There are 9 hidden switches. A switch that is on adds its own fixed numbers to the row, and there is some noise. The rows also spread widely along 12 directions, which tell nothing about the answers.
In the rows, 128 means zero.
Some rows, each with its switches (1 for on, 0 for off) after it:
[144 108 114 131 121 190 224 201 135 143 165 106 131 120 129 160 170 109
 139  98 110 199 114 157  44 127  79 108  88 195  76 171 126 115 137  97
 129 101 133] : 1 0 1 1 0 1 0 0 1
[113 107 142 135 131 137 174 179 156 151 116 104  83  43 118 170 147 131
 109  80 128 174 182 126 115 142  67 121 161 153 121 150  99 167 132 104
 122 151 155] : 0 0 0 0 1 1 0 1 0
[ 81 106 176 140 131 157 164 161 163 143 157 125 122  99 120 138 129 124
 125 127 122 135 154 117  92  91  92 106 137 112 147 123 152 189 117 120
 118 151 107] : 1 0 1 0 1 1 1 1 1
[112 132 188 157 138 178 190 140 149 140  71 120 122  89  99 166 105 148
 123 132 101 131 166 169 100 117 112  69 177 132 151 123 167 193 134 167
 111 139 109] : 0 1 0 0 0 1 1 0 0
[100 108 141 100 100 150 194 145 145 133 161 132 136 122 114 157 130 134
 133 118 107 145 143 119  79 115  94 134 135 139 126 136 136 161 151 109
 160 123 120] : 1 0 1 1 0 1 1 1 0
[109 128 139 143 135 152 168 154 126 149 157 117 109 123 138 123 124 109
  93 141 145 154 166 105 107 116  99 119 130 117 158 103 146 177 104 136
 134 174 139] : 0 1 1 1 0 1 0 1 0
[123 117 143 116 129 162 162 148 117 136 146 115 124 116 127 135 171 102
 127 131 120 154 129 118 150 103  99 113 132 104 132 112 159 137 101  98
 131 132 118] : 0 1 0 0 1 0 0 1 1
[ 78 113 176 148 117 207 129 135 166 110 166 164 131 105 133 130 134 150
 131 154 116 125 138 141 103  80 131 133 139 108 141 155 124 187 132 139
  98 106 116] : 0 0 0 0 0 1 0 1 0
[108 112 138 120 130 141 114 162 152 121 145 116 137 140 126 124 127 112
 121 141 116 127 136  97 121 101 101 117  88 113 137 121 137 145 104 105
 129 138  96] : 0 1 1 0 0 0 1 1 1
[108 114 129 114 109 171 128 140 110 121  99 110 154 107 112 150  85 138
 132 135 138 108  91 133 159 132 130 111 127  84 115  82 120 157  95 168
 149 134  98] : 0 0 0 0 1 1 0 1 1
[123 100 164 122 133 147 146 172 164 144 133 124 147 118  86 140 143 111
 154 136 112 111 118 156 133 100  95  86 154  89 157 119 161 159 108 113
 114  99  94] : 0 1 1 1 0 0 0 1 1
[ 71 106 165 118 113 168 205  89 126  90  94 106 154 103 126 120 118 167
 113 147  82 143 138 138 134 100 149  83 212 124 141 122 209 204 106 174
 129 146  77] : 0 0 1 1 0 0 0 1 1
[ 99 103 124 112 135 119 140 185 154 150 156  87  76  69 151 163 159 118
 119  90 144 137 165  80 102 113  61 134 140 141 149 125  80 156 148 103
 148 165 136] : 1 1 1 1 0 1 0 1 1
[ 68  80 124 117 124 156  90 174 163 109 181 108 138  87 116 110 133 118
 123 124 154 126  99  94 149  97  90 104 109  81 119 103 119 187  51 115
 108 138  93] : 1 1 1 1 1 1 0 1 1
[122 127 159 146 166 165 143 162 135 135 104 104 103  80 132 161 119 127
 104 124 132 144 146 120 117 111 102 107 135 115 135 101 100 163 109 126
 107 165 101] : 1 1 1 0 0 1 0 0 0
[ 98 116 143 119 116 171 143 145 135 133 169 129 120 124 143 136 156 113
 131 139 135 128 138 106 111  98 106 134 122 112 147 130 126 154 131 121
 132 130 128] : 0 1 0 0 0 1 0 1 1
[121  99 177 117 141 190 176 169 132 161 164 151 149  95  65 152 130  99
 138 133 146 147 106 157 141  93  84 111 151  66 136  93 142 163  79  92
  99 104 110] : 0 1 0 0 1 1 0 1 1
[ 98 111 148 101 149 158 170 116 120 135 136 119 127 103 119 152 127 125
 123 126 135 133 125 105 114 101 123 126 173  98 150  92 117 164 129 121
 122 147  87] : 1 1 0 0 0 1 0 0 0
[101 112 152  82 134 127 175  97 115 104 112 106 151 139 111 133 116 126
 115 134 101 143 130  74 112 104 126 119 146 114 143  91 159 157 112  94
 142 160  68] : 1 1 1 0 0 1 1 0 0
[ 95 103 181 119 117 173 126 139 147 126 173 146 110  86 123 135 197 102
 134 135 120 140 143 111 161  72  85 144 153  77 148 117 152 161  99  53
 114 121 139] : 1 0 0 1 1 1 0 1 1
[124 127 176 160 155 169 164 162 141 163 120 127 119 111 109 143  92 120
 103 143 126 150 174 138 104 111  94 109 116 110 159 110 155 179 103 135
 103 163 114] : 0 1 0 0 1 0 0 1 1
[108  88 109 107 153 158 154 170 155 134 201 120 143 119 108 125 138 103
 113 120 143 164 101 105 118  99 106 129 114 103 123 119 102 155  76  84
 101 120  93] : 1 1 0 1 0 0 0 1 0
[ 89  96 129 116 151 152 119 163 152 122 166  95 124 109 140 140 130 104
 125 116 134 135 118  76 121  84 103 121 106  99 141  99 101 155  85 103
 119 152  85] : 1 1 0 1 0 1 1 1 1
[ 83 107 175 108 102 196 147 132 136  97 149 132 131 102 125 157 151 138
 130 136  95 140 128 107 121  68  96 124 119 111 123 119 159 164 116  98
 141 125  94] : 1 1 1 1 1 1 1 1 1
[136 107 156 134 162 127 180 157 145 159  74  94 136  83  67 145 100 113
 109 119 121 139 137 162 149 136  90  70 188  94 147  75 175 188  66 124
 100 157 101] : 1 1 0 1 0 0 0 0 1
[129 153 147 148  70 166 134 132 126 113  77 128 130 123 123 128 134 149
 122 156  99 124 152 168 149 150 117  95 125 128 119 130 202 167 125 171
 160 129 164] : 0 0 1 1 1 0 0 0 0
[ 87  95 143 130 144 162 219 157 140 142 172 104 131 109 115 122 145 120
 116 114 131 175 140 124  91 103 108  82 164 124 138 125 161 190  94 137
 111 143  95] : 0 1 1 0 1 1 0 1 0

New rows. What belongs after each?
[ 93 105 144 120 129 149 160 156 151 134 137 115 111  69 121 153 152 127
 132 106 138 121 134 133 144 108  99 102 192 102 135 114 118 167 124 138
 137 134 116] : 0 0 1 0 0 1 1 1 0
[110 120 178 115 107 154 181 120 131 129 106 141 136 109  98 152 128 146
 130 137 104 128 147 142 124 117 113 121 182 110 145 122 160 171 146 126
 146 122 116] : 0 0 1 0 0 1 0 1 0
[126 139  77 101  71 178 190 141  78 127 127  83 129 137 162 154 159 122
 130 122 133 141 101 132 131 149 113 107 120 146  98 111 150 122 132 173
 207 125 152] : 0 1 0 1 0 1 0 1 1
[110 119 150 132 152 164 132 132 116 128 182 133 125 135 151 103 155  86
 112 156 143 147 122  82 151  73 133 142 129  73 156  81 128 149  72  91
 115 154 112] : 0 0 1 1 0 1 0 1 0
[ 89 116 141  94 114 123 147 121 132 120 140 123 107 100 127 143 146 124
 112 113 133 136 170  79 121 117  99 147 158 123 153 117 118 171 151 109
 146 161 138] : 0 1 0 0 0 1 1 0 0
[102 117 201 104 150 179 160 139 120 155 150 150 129 105 101 187  88 131
 135 144 135 116 134 106  99  74  99 156 139  74 164  77 102 162 150 105
 132 143  72] : 1 1 1 0 1 1 0 1 1
[ 96  96 138 109 112 161 143 162 157 115 141 113 127  73 126 160 160 139
 158 104 121 117 108 141 113 108  96 108 162 127 114 139 110 158 142 125
 127 102 111] : 1 0 1 1 0 1 0 0 1
[109  88 106 108 151  91 134 171 177 142 163  83 132 144 119 107 156  90
 134 109 125 119 119  83 111 107 103  82 126 110 151 114 132 150  95  98
 125 139  73] : 1 1 1 0 0 0 1 1 0
[144 112 159 131 158 199 197 151 108 140 145 122 149 127 103 130 179  76
 132 140 122 178  99 147 140  86 109  93 139 100 122 101 171 127  61  79
  89 110 105] : 0 1 0 0 0 1 0 0 1
[ 91  95 134  82 106 151 135 119 137 106 127 127 157 108 108 153 109 151
 138 130 110 113 105 115 134 113 125 143 144 104 122 120 113 154 140 116
 144 119  81] : 1 0 0 0 0 0 0 1 1
[115  99 118 162 179 126 183 191 166 169 176  71 118 141 144  89 152  86
 117 112 137 163 142 111  87 111 112  47 131 125 158 129 160 171  73 146
  91 159  85] : 0 1 1 0 1 0 0 1 0
[114 131 148 131 138 147 117 128 132 122 128  98  92 124 186 133 185 105
 131 138 106 108 146  88 146  80 124 121 130 103 163 106 139 129 129 105
 145 158 108] : 1 0 0 0 0 0 1 1 1
[110 109 107  93 120 156 139 133 127 102 168 120 161 149 127 106 148 116
 125 147 126 135  87 110 127 109 132 114 109 103 116 111 139 140  97 114
 131 117  86] : 1 1 1 0 0 0 0 0 0
[105 105 126 101 133 157 141 144 115 116 179 113 140 143 144 115 167  92
 138 134 139 141 102  80 122  89 117 125 114 110 136 108 120 133  98  99
 130 130 101] : 0 1 1 1 0 1 0 0 1
[100 133 143 146  59 182 148 150 167 113 131 145 133 109 119 130 154 158
 129 142 105 129 154 181 104 137  97  96 117 145 103 175 188 186 145 158
 146 105 170] : 1 0 0 0 1 0 1 0 0
[113 111 139 100 131 170 200 155 114 151 167 123 133 117 119 166 126 107
 124 116 134 159 131 109  98 103  92 138 125 125 128 105 118 136 132 110
 144 137 113] : 0 1 0 0 0 1 1 1 1
[ 97  88 142  88 116 115 158 146 154 112 145 118 148 118  99 131 147 110
 130 106 101 159 141  86 105 115  84 133 126 134 121 131 146 155 113  52
 131 135 111] : 1 0 1 1 0 1 1 0 1
[125 120 203 125 146 141  94 152 152 173 136 151 127 132  86 157 118  98
 161 158 134  74 135 116 135  83  90 135 127  38 194  74 128 156 132  79
 121 126  96] : 1 1 0 0 1 1 0 1 1
[133 140 162 124 107 206 154 130 109 117 156 138 124 156 152 148 183 113
 137 165 100 143 115 124 117  75 112 136 100 109 133 121 159 119 129  88
 156 103 117] : 1 1 1 1 0 1 0 1 0
[139 138 126 134 153 157 154 165 108 147 110  89 103 111 162 170 100 124
 122 113 140 138 127 101  86 129 119 126  95 137 119  98  68 122 148 145
 150 164  95] : 1 0 1 0 1 1 0 0 0
[129 143 185 110 117 199 146 119 102 131 122 167 119  85  95 178 130 128
 104 159 135 128 138 141 172  99  95 162 151  64 139  70 133 156 117  91
 144 137 142] : 1 1 0 0 0 1 0 1 0
[110  79 123 122 161 118 160 166 168 150 174 115 157 149  95  94 117  88
 129 119 133 153 112 102 103 113 119 107 129  99 142 122 124 166  70  89
  86 129  86] : 0 0 0 0 0 1 0 1 0
[ 87 120 130 125 139 158 168 155 127 150 166  81 102 125 179 149 141 120
 137 120 146 120 127  91  82  93 117  99 132 118 164  98 123 159 143 171
 162 161  90] : 1 1 1 1 1 1 0 1 1
[ 90  97 143 121 103 155 164 168 190 144 177 133 146 128  98 128 152 132
 145 129 109 124 142 151  74 113  87 100 134 130 143 174 164 183 144 116
 113  99 121] : 1 1 0 0 0 0 0 1 1
[104 101 128  97 133 164 167 154 138 122 177 106 107  87 148 157 205 116
 132 104 121 162 136 108  99  93  91 135 144 150 120 154 103 131 151  76
 119 122 117] : 1 1 0 0 0 0 0 0 1
[ 81 130 134 115  94 155 127 120 127 117 128 118 122 133 169 152 105 154
 137 135 123  90 139  92  96 112 136 137 125 122 149 121 105 157 174 179
 173 151 108] : 0 0 0 0 0 1 1 1 1
[118 118 153 116 112 145 152 154 127 130 144 114 130 143 125 136 153  99
 142 126 112 142 141  99  98 105  92 112  97 129 137 119 164 141 123 103
 150 132 119] : 0 1 1 1 1 1 1 0 1
[148 121 161 139 141 127  96 150 153 122  93 122 126 144 127 126 146 104
 146 141  86 133 149 108 121 106 112 132  88 130 146 147 130 120 131  66
 103 126 111] : 0 0 0 0 0 0 0 0 1
[180 139 146 141 132 161 154 159 108 156 122 135 128 155 115 144 148  75
 126 146 112 160 127 129 140 119  98 138  89 104 132  96 145 104  95  65
 140 119 149] : 0 0 0 1 0 1 0 1 0
[111 117 117 131 144 144 137 142 126 122 121  91 119 138 153 126 117 118
 106 129 125 151 138  77 111 116 129 117 103 127 143 114 110 147 104 124
 127 167  98] : 0 1 0 0 0 1 0 1 0
[144 134 122 130 119 156 143 152 115 145  78  87 143 144 116 153  98 125
 134 145 116 110 108 143 135 140 116  83  91 106 128  85 157 138 107 160
 163 140  91] : 1 1 0 0 1 0 0 1 1
[114 123 143 113 109 160 171 150 145 142 154 135 131 116 107 164 126 137
 132 124 120 146 145 139  77 124  95 132 117 138 129 139 129 162 160 119
 139 116 125] : 1 1 0 1 1 0 0 0 0
[143 128 180 144 162 160 128 119 122 112  79 102 107 119 141 147 167 104
 131 135  83 152 137  94 147  81 132 114 129 102 146 100 152 129  99  62
 106 140  91] : 1 0 0 1 1 1 0 0 0
[106  88 178 108 145 132 156 142 155 132 105 121 144 102  83 152 117 114
 141 115  97 138 138 113 133 101 101 116 167  99 145 112 141 159 105  80
 106 132  84] : 0 0 0 0 0 1 1 1 1
[ 64 111 183 115 116 158  94 134 180 120 158 156 106  88 125 174 105 157
 123 135 121  97 175  84  91  79  91 171 128 103 175 133  83 192 171 107
 127 141 111] : 1 1 0 1 0 1 1 1 0
